All groups share one centre, and each spreads out both ways along 9 directions, with some noise.
Known rows, each followed by its group:
[-12  40 -11  45  36  37 -10  41   6 -21  11  -4 -52   3] => (4)
[ 32  -9  23 -26 -48   7   5 -34  26  -2  38  13   2  24] => (5)
[ -8 -13  -2  -9  -6 -16 -15  19   9   6 -17 -22  -9  -4] => (4)
[-13  13   9  18  -2  16  11  21  11 -21  34  32   5 -12] => (5)
[  6  11  12   6  -9   8 -15  20  -3  -3   5   2  -7  15] => (3)
[  3   5  12  22  -9   9  -2   9  18 -19  25  15   8 -14] => (4)
[-17   1  17  25  11  -6 -10  57  29  22   7 -10 -14 -20] => (5)
[ -3 -11   4  12 -16   0  -1  11  20 -15  -5  26   7 -21] => (2)
[-30  38  12  19 -36   4 -25   5 -17 -29 -33   5 -27 -31] => (2)
[ 13  -1  31 -11 -14   4 -23  21 -16   5   7   0   9  -8] => (1)
[ 13  51  17  -3 -21 -10 -10  14 -25  20  19  12  20 -17] => (2)
[ 28   3  10  10  42  11 -15  45 -13  -2  20  20  34 -47] => (1)
[ -3   6  -9  40   4   0  11  23  36  28  14   8   1 -45] => (2)
[ -3  -2 -14 -19   8   0   3  22  -5 -34   8  -2   7  11] => (2)
[  1 -25  -4  -8  41  19  13  40  14 -29  14  -4  13 -11] => (1)
[ 14 -43 -28 -50 -37  -1   7  26  -9  20  -3 -26  28 -28] => (3)
[ 10  22 -11 -13  -2   4  14  14  -1  18 -12   6   8 -14] => (2)
[ 52 -47  -5 -15 -27   6 -11  18  17  32   9   8  25  12] => (4)
[-47 -17 -38  12   7 -17  -3  30 -35  39 -17  -8   3   7] => (0)
[-17  -2  29  15   0   5  17  17  35 -18  17  27   0 -46] => (0)
[  8 -38  22   7  -6 -25 -22  10  13  19  39  -9  22   0] => (2)
[ 30  14  18  11 -45 -14 -43 -16  -4  11  18  -2   9 -19] => (1)
[-18  -3 -10  15 -18   8 -17  21 -32   9   5 -38  -3 -35] => (0)
[ -6   6 -22 -17  -6  11  24  -2  27  14 -33 -36 -42  14] => (0)
[ 49  11   0   5  -1  33   8   4  -7  -6  11 -18  30  -6] => (5)
[ 18  -6 -13 -14 -30   5   3  27  15  17 -14  34  12 -35] => (1)
[ 10   2 -40  24  34  19  -5  32 -40  -9 -44 -34  36 -45] => (5)
[-15  -3   6  -1  -4  -5  -9  30  -3 -28  41   2   9  20] => (3)
[ 25   7  15  -2  17 -13 -26  -8   3 -36   0   0  16 -10] => (4)
[-22  -4 -18  42 -32  43   9  -7 -13 -21  51 -10  -1 -20] => (4)
[ -3   5  23  -2 -19 -29  19  -1  22  39   6  12  22 -19] => (3)
[ -3  18 -37   5 -35  34  -4  29 -15  14 -17 -87 -39  64] => (0)
[-20   0  -1   8 -10  -9  -7 -16 -25  15   6   3   2 -35] => (2)
[  2  11  60  16 -38 -12  -7  29  19  51  53   5  15 -36] => (3)
[  1   4  -7  23  20   6  -8  36  26   9   6 -17 -21 -30] => (5)
[-11 -43  13 -17 -22 -36 -31  11 -16   8 -15  -7  24  -7] => (2)
[-21  -4  31  -1  -8   3 -24  28  13 -17  21 -18 -39  19] => (5)
[ 25   4  23  23  -8  24 -32  52   5  10  38  -2  -1 -24] => (3)
[  6  17  -5   3 -33 -43 -28  17  12  35  35 -15   4   6] => (1)
[-16   8  13 -15   0 -20   3  55  18  50  -6 -13 -18  10] => (1)
[-12  18  34  26 -17  33   5  46  24  53 -26   2 -45 -20] => (3)
[  8 -11  40  21 -23 -19 -22  26  26  36  30 -12   8  -8] => (2)
[-22 -24  50  28 -31   6   5  43  31  15   8  52  17 -60] => (0)
[-37 -33  70 -15   7 -11 -41   6 -23 -58  24 -38  -6 -10] => (0)
[  7  28 -23  23  13  10 -37 -22 -46 -13   7 -26  -8 -37] => (4)
[  3 -38  -5 -22 -20 -15  34  27  32  56  -9  -6  24 -43] => (3)
[ -1  12   1   9  -3   6  18  14 -26   4   3  -3  42 -10] => (5)
[ -3  19  40  26 -20  10  -6  35  26   2  39  16  -7   7] => (4)
[-14  -3 -49 -25 -15 -11  29 -64 -28   3   4  -7   8 -20] => (5)
[ 14   8 -15 -25  26  11  11  72   9  -3  26  15  12 -28] => (1)
[-20  -9 -17  27 -13  10   5  53   1   9  13   2  17   4] => (0)
[-14 -31   1  15  -1 -42 -21  -3  -7  27 -22  63  27   0] => (0)
[-30  24  13  26 -38  31  -1  42 -14  18  16 -36 -22  -6] => (0)
[ 18 -28  26  12 -53  10 -39  -1   9  -2  22 -10  -5 -36] => (3)
[-15  28  -2 -27 -46  11  -5  19 -20   7   3  15 -14 -39] => (1)
[ -6 -10 -42  43 -33  54   5 -13  -3   4  -9  -7 -27 -39] => (4)
[ -2 -16  10  49  -6 -28 -69  45  18 -10  -4  25   1 -55] => (5)
[ 11   3  22 -26   6 -42 -22   6  -6  27 -16   0  14 -11] => (4)
[  4 -38  24 -25 -24  -1  -2  15  24  22 -26 -26 -14  31] => (2)
[-12  14 -13  56  30  40  -8  49  32 -18  -3  29 -38 -18] => (3)
[-51  -4 -28   7  -6  -6  30  13   7  10 -16   6 -13 -22] => (1)
[-42  -6  56  -8  -2 -12  -7  21  -4  -3  31 -14  -8 -29] => (0)
[-14 -14  -5 -10  -8 -26 -14  41  14  32 -22 -27 -16  -6] => (4)
[  3  70  34  18 -17  15 -34  -2 -42  15  -7  -5 -25  15] => (3)
[ -1  23  -8   7 -33  -5  -4   7  11  13  12  10 -11 -31] => (1)
[ -5   8  43 -14 -56   7 -19 -38   8  12  10 -14 -55  16] => (5)

New rows, each followed by its group:
[-29  26  33  13 -17 -43 -40  21 -27   3  67 -36  14 -13] => (4)
[ 20  -2   9   7  -4  33  -2  11  13  14 -14   9 -24  14] => (4)
[-73  27 -23  31   4 -23  53  36  38  45  15   9 -25 -12] => (1)
[ -9  10  15 -34   6 -27 -15   5 -14  15  33 -53 -15  48] => (0)
[-14 -18   3  35 -31  13  17  27  47 -21  43  15  11 -17] => (4)
[-59  -9   1  11 -12  -9  40  -2  39 -17 -42   8 -15 -38] => (4)
[  4   7   2   7  -3   5  26   7  44   1  -2  23  -9 -29] => (0)
[ 18 -55  17 -66 -10 -25 -14  -1  -5  40 -60 -34  -3  37] => (4)
[-16  54 -10  27   6  -7 -22  37 -15 -33  12  -9   2 -30] => (2)
[-17 -12  26  -8 -38 -17 -13  14  -4  31 -12   5   4   8] => (1)
[ -2   6 -22 -18  -9  -8 -14  20  -9  -6  13 -15  -2 -14] => (1)
[-82  -3   2  57  34  28 -15  40   4 -22  11 -37 -79 -16] => (3)
[ -4 -25  12  34 -12  -9 -18  11  24  21  12 -15  -4 -29] => (2)
[-22 -19   7  10 -36  11  14  16  22  47 -47  22 -17 -45] => (0)
[-14  20 -13   5  -1  10  33  -8   7  12  29   1  -9 -15] => (5)
[-7 21 26 14  6 -4  7 47 24 23 31 29 -1  0] => (4)
[ -5 -22 -47  16 -40  28   9   3 -25  69   2  -6  -9 -36] => (4)
[-14   3 -14 -23 -12 -20  -8   4 -42   6  22 -32  20 -21] => (3)
[-47  -7 -28  36 -17   0  31   3   7 -15  35   6  20 -53] => (4)
[ 11   0  -5  -6 -16  15  54  -3  22  42 -20   0  16  -9] => (5)
[-13  32 -12  17  10  24  15   2  16 -38   5 -29 -30  -5] => (0)
[  0 -45 -17 -40   9 -22   9  10 -12   9   8   9  40   4] => (2)
[ -77   -2   22  -14  -27  -23   -8   -8   46    4   42   -3 -104   16] => (5)
[-32   5   6  -4  18   6  -5  28 -39  -5   1 -59  -5  19] => (5)
[-27   5 -17  23  -2   5   0  12   8 -19 -18  -6 -21 -26] => (2)
[-46 -19  -8  -9 -17 -15  23  -8   6  15 -30 -18 -17 -15] => (3)
[-44  -9 -17  31  33  -9 -38  58 -24 -24 -23 -27 -13 -29] => (5)
[ -3  30  20   7 -45  11  -4  12  -1   6  15  35  -3  -9] => (3)
[ -1   0  34  56 -56 -21 -14 -31  10  22  20  49  34 -29] => (1)
[  9  11  24  19  -6  23  -3  38  20  53 -28 -13 -28 -27] => (3)
[-59  55  36  30  -6  -2 -40  37  -6  -5 -19 -51 -87   0] => (4)
[  9 -14  -8   6 -17  18  -2 -11   3 -30  -1  11  10 -35] => (1)
[ -6  -8 -13   7 -50  -8 -16   3 -22  95 -37   5  -6 -21] => (0)
[ -5  25  10  10  -2  16   6  26   7 -13  52 -35  -5 -61] => (0)
[ 19  -5  17   2 -16  27   6  12  50  -2  12   5 -34   9] => (5)
[ 11   1  33 -41  -2 -31 -10 -68  15  17 -29  -8 -37 -47] => (0)
[-12 -19 -14   2 -15 -19   8  43  20  36  18   4  15 -14] => (4)
[ -1 -12   7 -14 -22   9  23  43  30  10  -1  48  13 -23] => (1)
[-43 -39  12  12 -39 -17 -27   2   2 -37 -36  18  -6 -20] => (2)
[ 10  24 -32   4 -12   2 -28   2 -42  14  21 -67  -7 -11] => (0)
[ 18   2 -29  41 -10  20 -29  35   7   1  42  -7  -2 -23] => (4)
[-50 -22 -11   8  13 -56 -23  37  16  17  18 -11 -11 -20] => (5)
[ 16 -14 -18  11 -11  -7  -9  -7  20  18 -34 -17 -13 -17] => (1)
[-18 -36  -7 -13 -14 -40 -17   6   5  35 -34 -33  -5  -9] => (5)
[ 61  -2  34   8 -52  18 -23 -22  36  17  -4   8  -9 -14] => (5)
[ 27 -62 -42 -22   9  46  20   2   5   1 -29 -12  -5  31] => (4)
[ -7   7 -47  -9   1  -4  48 -30 -24   3  11  14  47 -26] => (5)
[  9 -26 -27 -28 -15  -3  23  37   7  25   1  -1  29 -31] => (3)
[  2 -19   2   9  20 -14 -28  23   7 -40  37 -15  13  20] => (3)
[ -9  37 -21 -23 -10  16   7 -21 -41  -9 -25   7  -9 -17] => (2)
[ 16 -12  14  16 -56  -1   1  -9  27  26 -45  50  13 -42] => (5)
[  9  -6  32  12 -15  13  -8  -1  16  -3  -4  -8 -12  -7] => (1)
[ 10  19   1  54   7  -6 -21   2   5  34  53 -20   2 -50] => (2)
[ 22 -13  33 -29   2  10  16   6  28  26 -37  31  -4  25] => (4)
[-22 -11  10   5 -11  -9  -9  15  36  21  -3  -9 -43 -13] => (5)
[36  9 42 -4 22 13 -3 46 36 13 16 37 -2 36] => (4)
[  0  -1  12  -9 -22  16  31   3  25   6   8  11  -3   9] => (5)
[-48  -6  -3  10  -6  24  36  37  32  26 -42   9 -48 -10] => (3)
[ 14  12 -30  24  10   4   2  17  12 -10  27   4  18 -27] => (0)
[-44  15   4  43 -14  44  24 -37   8 -55 -29  -4 -42 -31] => (4)
[ -7   5 -10 -50 -13 -45 -13  33 -48  20 -46  -4  44  -8] => (2)
[-35  -8  17  16  18 -14   1  13  -7   9   6 -26  -7   9] => (1)
[-70 -13 -21  45  45  39   8  80  15  -9  10 -26 -66 -23] => (3)
[ 13  12 -21  35  23   7   9  39  31   4  33  41  14 -35] => (4)
[ 18  20  -9  10  12  26  54  14  23  17  31  10  25 -15] => (5)
[  0  -2 -20  12 -18   6  -9  19 -11  19  -1 -20   1 -14] => (0)
[-10 -26 -40  30  11  -5 -11   1  -8  -9 -28  31  19 -50] => (0)
[  0 -27  14 -30 -27 -22 -17   2   0  26 -30 -26  -5   2] => (4)
[ -8  21  27  29 -30  25   3  -8  12   5  -8   8 -24 -82] => (0)
[  4 -20   2   7 -17 -12 -17  -6   0 -15  19  -4  23  -3] => (1)
[-58  21   2  31 -15  -7  -1 -16  -6 -44 -10 -33 -28 -45] => (4)
[-22 -34  33  14 -10 -19 -36  65  36 -14   0  27  -4   4] => (5)
[-11   4 -31  16  -6  -4 -22  32 -36  14  22 -36  13  12] => (0)
[ 13 -41 -14 -17 -15 -20 -19  32  15  25  -8 -22   8   3] => (4)
[-21   5  11  28  43 -34   0  54   2  47  27  13  32  -9] => (1)
[  4   1  -2  26 -28   5 -11  -5  14 -10  -9  48   1 -47] => (5)
[-40  41  47  28 -29  13 -16   8 -26  19  39 -17 -34   0] => (4)
[-17  -4 -38  17  34   3   0  26 -13 -18  -4 -17   7 -30] => (5)
[ 44  -5   8  12 -33  17   1 -13  21  26 -32   9  12 -31] => (5)
[ -7 -43  31  31 -30 -19 -30  19  38  11  -4 -19  -7 -13] => (2)
[ 22 -31  30   6 -41 -23 -38 -10  -3  32 -21  11  25   3] => (1)
[-33 -12  22 -29   8  18  23  53  11   7 -12 -17 -33  16] => (1)
[  9  35  -9  28 -26 -12 -45 -34 -31   6  12 -21  -7 -45] => (1)
[-48  23   1  30 -14  28  31  -2  -8  24  -1  14 -31 -27] => (4)
[ -2   7   4  24 -16  -6  18  -2  25  -6  18  38  25 -47] => (4)
[ -2  -2 -15  35 -25  34   0 -10  -9  -1  20   0  -3 -29] => (4)
[-29  42 -21  14  -7 -14  13  34   6  30  26  13  -6 -36] => (1)
[  5 -31 -11 -38  -8 -27   5  22 -12  20  29 -33  46 -17] => (3)
[-20 -15 -37  35  19   1  30   8  27  15  10  25   3 -53] => (2)
[ 69  37  17 -27 -22 -13  -6  32   3  68  -6  -3  40  -2] => (2)
[ -2   9  -8   6  25  11  23   2  -7  21  -1  29   8 -17] => (4)
[-33  27   1  54  14 -21 -23 -24 -33  30  -5 -30 -17 -32] => (1)
[-11 -33  19  10   3 -32 -28  22  -9  -4  13  31  36  37] => (0)
[  6 -14 -68  26  42 -12  -1  27 -40 -22 -26  -5  70 -60] => (5)
[-50  14  -7  38  33 -31   2  18 -13  30  17 -17  -3 -11] => (1)
[-10  16  -2  47  18   9 -17  51  14 -15  22  21   2 -42] => (5)
[  0  14  17   1  -3 -14   1   4  -7  28  20  22  18 -19] => (4)
[-42  30 -13 -33  -7 -25   0  57 -21  22  35 -26 -16   6] => (1)
[ 13 -13 -22 -11  -8  -9  -9 -15 -31 -28   5  -4  40  -4] => (5)
